There are 5 hidden switches. A switch that is on adds its own fixed numbers to the row, and there is some noise. The rows also spread widely along 5 directions, which tell nothing about the answers.
In the rows, 128 means zero.
Some rows, each with its switches (1 for on, 0 for off) after it:
[121 108 114 117  80 101 165  86 127 128 110  99 121 105 125 126 112 125
 144 109 133 110 215 115 165]  1 1 0 0 1
[107 112 132 104 109 110 145  86 145 135 131 126 130 111 120 135 126 108
 135 103 131 114 178 107 136]  0 1 0 1 0
[143 124 108 146 114 123 154  85  92 141 134 144 126 106 131 107  98 147
 155 157  88 118 170 118 116]  1 1 0 0 0
[119  96 118 100 105 120 143  88  84 140 124 107 114 149 121 135 130 126
 143 138 149 113 190 113 135]  1 0 1 0 1
[109  96 127 100 109 101 134  82 139 140 103 100 128 130  97 164 127 111
 134 109 168 112 171 130 143]  0 1 1 0 0
[142 124  83 151 121 118 160  79  95 119 154 133  88 102 122 116 105 159
 137 166  80 109 166 125 117]  1 0 0 0 0
[122  97 131 110 110 108 123 104  81 143 102 124 137 164 111 126 125 107
 158 142 153 121 181 113 116]  0 1 1 0 1
[105  97 124 128 167 119 109  83  66 138 152 173 128 168 101 113 126 119
 162 180 117 120 142 109  51]  0 1 0 1 0
[114 113 137 114 118 103 117 116 129 142  90 139 143 145 126 123 116  84
 151 103 130 116 177  98 121]  0 0 0 1 1
[101  92 104 116 117 103 162  67 115 114 147 105  97 141 126 130 136 121
 136 118 136 115 170 127 133]  1 0 0 0 1
[139 129 163 134 116 118 108 129 131 146 106 161 188 125 149 111  95  88
 158  82 118 136 108  96 114]  0 1 0 0 0
[102  94 126 105 119 100 137  72 124 142 122 140 133 132 111 132 123 109
 141 120 135 113 195 124 121]  1 1 0 1 0
[123 118 139 111 114 127 121 111 124 144 117 131 138 115 130 126 123 103
 146 121 140 120 186 110 135]  0 1 0 1 0
[112 106 123 118 116  84 140  76 157 129 114 120 133 114 105 142 129 109
 126  89 137 116 149 126 126]  0 1 0 0 0
[134 114 111 136 117 102 145  97 117 129 106 129 121 127 120 120 113 123
 136 128 106 113 188 108 128]  1 0 0 0 1

New rows. What belongs after each?
[122 105 138 116 117 115 131 105 105 148 106 140 152 140 124 124 131 111
 155 120 145 131 160 126 116]  1 1 0 0 0
[111 109 134 115 145 119 116 113 114 136 121 148 142 151 117 136 131  94
 142 126 133 126 159 118 103]  0 0 0 1 0
[113  91 111 118 151  92 112  96  92 134  99 135 127 174  86 142 136 106
 132 143 135 115 165 114  89]  0 0 1 0 1
[130 112 149 119 111 105 120 125 121 142  83 137 162 148 146 123 123  87
 158  95 137 135 166 105 135]  1 0 0 0 1
[116 107 137  99 105 130 141  94 100 144 140 142 132 125 148 119 118 111
 156 137 143 128 187 113 140]  1 1 0 1 0
[ 93  93 116 103 111  99 154  71 128 114 131 109 108 145 125 138 137 112
 132 101 146 113 163 128 141]  1 0 0 0 1
[119 110 109 122 138 117 134  84  94 143 136 144 118 126 101 123 123 127
 149 167 115 108 189 112 100]  0 1 0 1 0
[124 120 124 128 117 136 147 110 121 123 157 128 127 123 153 123 126 120
 136 113 125 130 114 122 130]  0 0 0 0 0
[112 106 125 103 112 111 141  75 121 150 134 135 124 118 121 135 118 114
 140 131 138 114 201 119 135]  1 1 0 1 0
[111 122 141 105  94 146 144 116 111 128 163 128 126 129 193 101 117 115
 165 120 123 125 162  97 145]  0 0 0 1 1
[120  98 113 123 122 111 156  78 105 131 133 136 126 130 114 131 119 127
 149 140 131 126 165 130 118]  1 1 0 0 0
[131 130 118 123 112  96 127  97 151 152  74 131 140  94  90 138 114 109
 132 121 115 105 217 107 128]  0 1 0 1 0
[127 101 141 108 138 113  88 129  70 178  81 157 168 169  90 128 118  91
 161 162 156 120 191 103  88]  0 1 1 1 0
[127 119 138 110  97 123 142 120 127 142 111 118 139 118 123 131 123 119
 146 120 149 134 176 126 145]  0 1 0 0 0
[123  98 128 117 127 106 114  94 103 146 108 139 150 157  94 140 125 109
 143 132 148 122 147 114 103]  0 1 1 0 0
[128 114 124 123 113 124 147  84  92 146 136 140 122 112 133 112 104 125
 162 148 113 114 197 105 129]  1 1 0 1 0
[110 107 139 111 112 121 142 101 121 130 148 126 139 133 148 131 134 118
 155 102 147 130 127 127 128]  0 1 0 0 0
[119 112 129 117 118 127 145 108  92 138 141 133 135 135 126 116 132 125
 151 142 143 135 141 127 110]  0 1 0 0 0
[118  94 103 113 125 111 151  84  97 135 128 118 109 124  93 128 131 141
 141 159 147 126 188 138 125]  1 1 0 0 0
[141 124 129 128 118 146 137 131  79 129 143 135 113 129 133 119 136 145
 145 156 128 139 142 130 116]  0 0 0 0 0
[132 114  96 120 117 116 139  85 129 129 137 120 104 119 122 146 116 129
 132 125 116 111 147 115 127]  0 0 1 0 0
